The same things were measured in two ways. Each way mixes the same 10 hidden numbers, adds some noise and spreads widely along 7 directions of its own, which tell nothing about the thing.
Some things both ways: the first way, then the second way.
[ 21 -14  21  20   5 -26  -2  29   7 -10  -1   1   8  22  10   3   1 -14
   2 -16   9  11]
[  1  -8 -13  15  -3   0  12  -6 -12 -12 -33  -5  -6   8  -4  -7  -5  16
   7  -5  15   5]

[ 37  -5 -16  37   0  -4 -20 -15   1  -9 -15  -6   1  57  -2   3  22  16
  13   1   9 -34]
[ 14   7   8  39  20  -1  19 -18 -10 -21 -13  -7 -27  -6 -14 -18 -12   7
   2   3  21 -27]

[ 61  30 -27  44   3 -17 -38  -5 -15 -40  32  15  -1  24 -17   1   3  45
  30   5 -24  16]
[ 30  -2  13   2  54  -5  26 -33   5 -23 -26  15 -25  16 -25  -9  -2  12
 -18  14   3 -14]

[-20  -4 -16  28 -19  11  16 -50  -9  17   8   0 -52  59 -39 -12  22  54
 -21   4  10   9]
[ -4 -25  -9  19  -5   5  -8   2   9   1 -27  24   9 -34  69 -22 -42  -2
  -9 -88   4 -16]

[  1  -7   8  23  27  54 -29 -53   9  38 -13 -28  -4 -25   1  -8 -12 -19
   6 -11  34 -19]
[-15  -3   0  23 -23 -18 -12  28   8  17 -14  33  -5   0 -24   6  22   6
  12  -8  27  52]

[-40   2 -11   8 -29  26 -10 -56 -14  32   5   6 -19  32  -8   3  16  24
 -21  43  12  -6]
[ -2 -23  10  35  -2  25  15  -1  27 -10  -1 -17   3 -29  68 -34 -31 -23
  -1   3  43  26]

[ -5   5  19 -19  -8  -9 -21  25  11  13  -4  -1  11 -37  13  22 -22  -8
  14  23 -37   7]
[ -6  -6  12  36 -19  18   1 -15  10  40 -25  10   1  10  29 -41 -18  -7
  -3  10  -6 -21]

[ 28 -10  28 -23   5  20  -5  14  29  20 -25 -14  25  18  35  18   3 -65
 -15  -3  37 -38]
[-30  -8  -5  19  -9  -5 -19  -1 -13   8  -7  14  -8  16  24 -23   5  33
 -17  -6  37  17]

[-22 -28 -20 -22 -13 -29  -9  63 -26 -38 -13   8  20  21  13 -39   5 -61
  10  44 -21   1]
[-11  -3 -10   9  11  11   6  -6  -9  20 -24   9  -6   9   7 -15 -16  10
  -6  13   1  24]

[ 12  26  17 -22 -26  -3  -7  -3  19  -2  18 -18  -5 -48  -4  21 -23  16
 -17  23 -29  13]
[-22 -24 -49 -52 -50 -20   3  -4  10  15 -16  46 -32 -36  21 -19  29  21
   9   6  10  57]

[ 50  -8  10 -48  -4 -10  19  18  25  25   5 -33  15 -26 -28  13 -49 -13
  12 -20   5 -28]
[ -8  13 -14 -21 -19  -6   4  10   5   6 -22 -22 -15 -18  -9 -28  16  25
   5  -2 -13  18]

[ -6  -6 -15   9 -32  -4  -5  17  12  15   4   0 -28  20 -13   1  15  62
  17  33 -40   3]
[ 25 -22 -36 -36  27   8  39 -11  17 -16 -42   7  -6 -43  16  -3 -42   2
   1 -27 -40  12]

[-23   2 -18  15 -22   5  -7 -34 -11   4  27  -4 -18  22 -21 -11  10  40
 -20  14  -3  17]
[ 30   7  -4 -21  18  -7  33 -30   6 -21 -23 -12 -20 -11 -32  -1  16   7
  14  12  -8  23]

[ 54  16   1  29   4  -1   6  14  13 -13  28 -10 -13  17 -26 -33  18  40
   6 -34  13  16]
[-12  10  16   0  10   4  -2 -14   5  21 -13 -13  12  23  51  -9 -13 -12
 -13  -4 -11 -69]

[ 60  11  10 -52  19 -20  24  57  18 -19 -18 -23   8  16 -20 -26 -31 -38
  29 -18  11 -14]
[ -7  11  13  23 -10  -4   4  13  12   7 -17   6 -19 -12 -31 -22  19   8
  12  38  25  36]

[-27  34  -5 -31 -19 -44  15  18 -39 -19  25  43  15  81  -6 -28  13  -6
  -9  15   2  33]
[ 29 -22   6  11  16   6  19 -38   0  -2 -64  -4 -45  37  27 -54  35 -13
  -8  13  22 -41]

[  6  -3  12  42   7 -32   4  30 -19 -44  10  21 -15  31  10 -13  22  -5
 -26 -17 -18  34]
[-14  -5 -15   3  -2  -7   8  -3  -4 -10   1  15 -12 -13  34  -6 -10   5
  -2 -16  26 -10]

[ 14 -31  23  11  26 -12   5  55  17 -10  -1   3   0   8  18  13 -22 -18
  -2 -36 -24  13]
[ -1 -15  -9   7  36  -7  -7 -22  -4   3  11  -3 -19 -49  31  19 -17  15
   2 -19   1   9]

[ 53  21  23 -16 -12  21 -18  12  40  39 -12  -6   4 -15   9  52   5  23
  25  14   4 -29]
[-13 -59 -24   8  -3 -14 -14  -3   5  -3   7  15 -15 -39  51   8 -23 -19
  -5 -29  42  89]

[-36 -12   6  10 -15  32   6   8  19  25  16   6 -14  -8  27  27   3  39
 -40  19 -15  -6]
[ -5  -3 -22 -30  -7  21  15   4  33   7  -4 -18  -4 -22  41 -29  24  42
   2  33   0  40]

[ -2 -16   3  43  13  22  -3  22  16  -7 -12   8 -10  33   7 -14  33  16
  -2  -5  17 -10]
[ -3 -17  -1  19  12   3   0 -12   6  14   8  -5   2  -2  28  12  -6   1
   3   8  14  24]

[ 25   3   2  -1 -14   1 -31  42  27  23 -12  -4  -3   1  34  39  15  50
  46  16 -38 -23]
[-12 -23   9  13  12 -12 -11 -23   3  16  26 -31  -9 -48  28  32  -1 -11
  17  14  18  50]

[-35  13  17   2  -6   8  25   1  13  16 -30  16 -23  43  -3 -15  33  23
 -35  16  -6 -24]
[ 44  -1  -7   5   4  -1  76 -12  23 -16 -36  10 -50 -26 -26 -38  19 -25
  29  29   1 -25]

[ 41  33  22 -18   6   5   1   8  13  25  10 -11   5 -69   4  22 -38  25
  10   2  -5 -25]
[ 10 -17 -24  18 -20 -18  26  33   6   5 -50  39 -35  -8 -56  -1  49   2
  38   5  30  77]

[-49 -36   2  26  14  10  11  -3 -12   1 -11   6 -12  20  -4 -29  -1 -22
 -25  -2  10  -2]
[ -6   2  -3   5   9  -1  22  16  11  -6  -6 -14   4 -22   7   7   0   7
  14  -4  11  22]

[ 27 -20  21  10  16 -14 -23  48  -1  -2  -9   0  -7  -4  32   9   3 -36
  19 -18 -36  16]
[ 21  17  -1  13  20  11  24  -7  15  -4 -14   8 -22 -15   2 -33 -33 -13
  -4   7 -14 -40]

[-13 -10  20  -1  10  10  -9   4  11  17  -8  -3  16  13  32  11  -5 -28
 -11  -7   8 -12]
[-10 -25  -6  20  22 -13 -23 -30 -21  23  -8  16 -14   2  47  14  -5   9
  -9 -36   8 -27]

[ 29 -38 -13  15  19  16 -28   0 -10 -10 -14 -34  12   6   0 -37   2 -71
  22 -10  29 -10]
[-17  21  26   1 -31   6  -2 -20  13  59 -24  -2  -7  44  20 -48  58  14
  -1  40  -7 -47]

[-10 -12   5  -2  21   7  -8   6  -8 -11  18   0  12 -10  13 -13 -35 -44
 -19  -9 -12  16]
[ -4   0  22   6  38 -16  -9 -36  -6  21  -7  19 -13   1   0  15  28  29
  -6  -6   5  -2]

[ 33 -27  19  23  11 -17 -25   8   6  -7  13 -18  10  -6  -4   5 -23 -46
  11 -36  -9  36]
[ -7 -32 -10 -26  10 -19   1 -49  -3   6  -3  -2 -24 -38  55  11   5  -6
   1 -13   6  -3]

[-39  -6  26   1  14  35  -7 -30  12  18 -25   1   3  32  -3 -20  10 -53
 -20   3  41   7]
[ -4 -37   6   3   0 -27   3 -32  -1   7 -13  30  -9   3   8  16  17  -6
   0 -11  27  31]

Other things, the second way, with their names:
(145): [-27 -31  12  22  15  -9 -12  19  24 -16  59 -34  15 -60  72  28 -63 -45
  -9 -11  44  45]
(51): [  0  -5  55  40  51  16   7 -20  30  15  25 -27  12 -38  35   8  17   7
   7  14  37  65]
(40): [-14   1 -16  17   9  -1   2   2 -13   2 -13  34   3   0   3 -11 -41  39
 -19 -33  -8 -14]
(365): [-18  10   6 -16   5  -7  -5   7   9  16 -12  -9  15  -1  20  11  21  19
   2 -15  -1  10]
(153): [ -4 -13 -13 -69  27 -34  19 -20   7  -6  -9 -20  -7 -37  13  33   4  -1
  -2 -16 -32   2]
(260): [ 48   0 -44  19  49  18  28  16   5 -24 -28  28 -46 -24 -38 -19 -65 -22
   1   5 -17  32]
(224): [ 17 -33  35  30  42  -2  20 -44  28   4  25 -24 -30 -48  73  11  21 -43
  15  25  47  -9]
(266): [-13  22   3 -45   2 -14   6 -12  14  -7  19 -33  26 -23   5  22 -26   8
  -5   0 -35  -5]
(156): [ -1   1 -15 -33 -22  12  10 -17  24   9 -11 -13 -14   5  51 -51   6   4
 -13  23  -8 -26]
(154): [  1  11  30  -2  47   3  19 -40   5   4  17 -27  32   0  33  24 -35   5
 -16 -20 -27 -47]
(390): [ 13   7 -15  -3  34  34  36  15  30 -22  -4 -27  -4 -24  35 -28 -52 -14
  -7  33  -2   3]
(195): [-19  15 -17 -64 -30 -15  16  25  24   1 -35 -11   6   8  -7 -18  13   8
  -5  23 -28 -11]
(17): [-31   3  -3 -26 -11 -37 -30 -10 -19  32 -11  13 -23  -4 -11  -4  49  39
  -5 -28   1  41]
(131): [ 11  -7  27  28  22   1  56 -32   2 -40 -14 -34   4 -19  -3   7  -5  -3
  19  18  37  -1]
(85): [  3 -22  -8  10  20  -8   3   4  13  -7 -10   5 -39 -34  19  -1  -8 -30
   6  23  31  21]
(75): [-12  -4 -56 -76   1 -10   8  12   9 -19 -17   0  -6 -12  52 -10 -14  36
 -24 -28 -31 -41]
(297): [ -7  28  16 -33  10 -34  19 -22   0 -22  -1  -3  14  -2 -55  36  42  59
   6  -3  -2  18]
(386): [  3  -6 -13  52   6 -19 -18 -11 -36  21 -36  59 -36  17 -32  -4  -2  16
   2 -38  10 -21]
(333): [-10  12 -11 -13   2  -6  35  36  14 -47 -13  11  20   9 -27   0 -32   8
 -10  -3  22  38]
(136): [  2 -29 -32  -9   8   6  33 -20   0   0 -20   0 -12 -34  41   1 -17   6
  13   1  -2   4]
(33): [-21 -33  20  19   1  -6  -9 -45  -1  33  -4  10  16 -14  78  17 -13 -19
   0 -29  14 -23]
(236): [-19 -16   1 -35  -7  -3  -3 -13  16  34 -36   3  -1  19  42 -26  31  16
 -16   7 -12  -2]
(407): [-37  26  29 -19  15 -10  12  -3   5 -16  22 -58  33 -17  25  24  -2  17
  -2   7  12  -9]
(381): [ -1 -10 -29  18  14 -15 -11  30  -9 -23 -12  31 -14 -19 -15   9 -47  -4
  -8 -50  16  46]
(23): [-39  20   1 -21 -25 -18 -22  46  15  10 -20  25  23  34 -23  -6  24  44
 -19   3  10  31]
(213): [-10  15  16   4  22   2   9  -7  13  17  -9 -17  -8 -19  18   5  36  30
  14  33   5 -29]
(125): [-39 -19  10  -6  -2 -12  -6   6  16   2  28 -30  -5 -29  57  12  20 -12
   4  36  57  47]
(201): [ -4  -8  24 -27  35  -7  13 -36  11  24 -30  14  25   7  20  16  14  22
 -12 -23 -26  -6]
(57): [-11  10   1 -49  30  -5  -5   5  20   7 -20   9  10  27  23 -12 -18   7
 -40  -1 -29 -26]
(132): [ 20 -36 -45  -3  22 -16  23 -30 -18 -24 -29  49 -24 -27  -1  21 -40   8
   2 -43  -6   2]
(177): [-21  -1   4  -2  20 -18 -14  -3 -15   5  -9   6   8  21  16  16  -5  11
 -18 -35   9  -3]
(323): [ 27  15 -27 -30  30  12  38  14  30 -43 -25 -13 -15  14  -7 -20  20  55
 -11  41  -6 -36]

Some of these things the first way, each followed by its name:
[-59  -8  30 -27  26 -24  18  47  -8 -23 -31  24  15  50  37 -25  -5 -74
 -28  -6  -3   7]
(386)
[-22   6  26   6   0  -2  -8 -30  14   0   7  -2   6 -27  -9  21 -41  -7
 -28   8  -7  13]
(132)
[-32  10   5 -17  18 -29  10  31 -38 -21  -4  32 -15  37   9 -13 -10 -23
  -1   0 -20  33]
(224)
[ -5  48  25 -40  -7   3  -7  34  25  39  -4  16   6  24  42  16  14  31
  18  13 -26  -3]
(85)
[-14   7 -37  -5   4 -23 -24  16 -59 -42  23  22   3  27 -27 -56  -5 -30
  37  27 -27  53]
(57)
[-45   3   0  19  24 -24  46  28  -6 -42  29  20 -14  36 -18 -57 -23  30
 -46 -31 -13  30]
(213)
[-32 -12  25  14  15   8 -28  13  -5  32 -37  30  -9  27  32  24  27 -11
  30   9 -18   2]
(145)
[ 25 -13   9 -15  24 -19 -16  60  -8 -12  13   5  20 -44  13   5 -45 -37
  25 -10 -37  15]
(260)
[ 30 -18  28  42  18 -33 -21  45  -6 -31   8   5 -26  -2  35  27   6 -11
   0 -36 -41  46]
(297)
[ 59 -33  -3   4  30  -8  24  80  -5 -27  12   2 -21   2   2  -8 -17 -28
   4 -34 -15  10]
(51)
[ -2 -13  24 -24  24   0   5   4  -5  14  -9  -6  10  -3  -4  -5 -32 -61
   1 -19  20   3]
(381)
[ 10 -12 -20 -32 -19 -19  17  16  -2 -22 -20 -22   7   4 -36 -20 -38 -23
   8  39  13 -30]
(136)
[ 57   9   5 -15 -17   4 -26  -4  13  14  20 -26   3 -30  -3  32 -14   0
  15   2  -1   0]
(156)
[-22  28 -26  12  -4  30 -27 -50 -21   4   6  -3 -12  16  -9 -28   8  25
  10  32  10   1]
(23)
[-15   9 -27 -23 -39  -3 -32 -26 -23  21 -10  -7  -2  18  13  21   6  14
  19  64 -15 -25]
(75)
[ -5  48  14 -26 -12 -37  38  35 -19 -37  10  31 -18  15 -21 -21  10  20
 -29  25  -9  26]
(333)
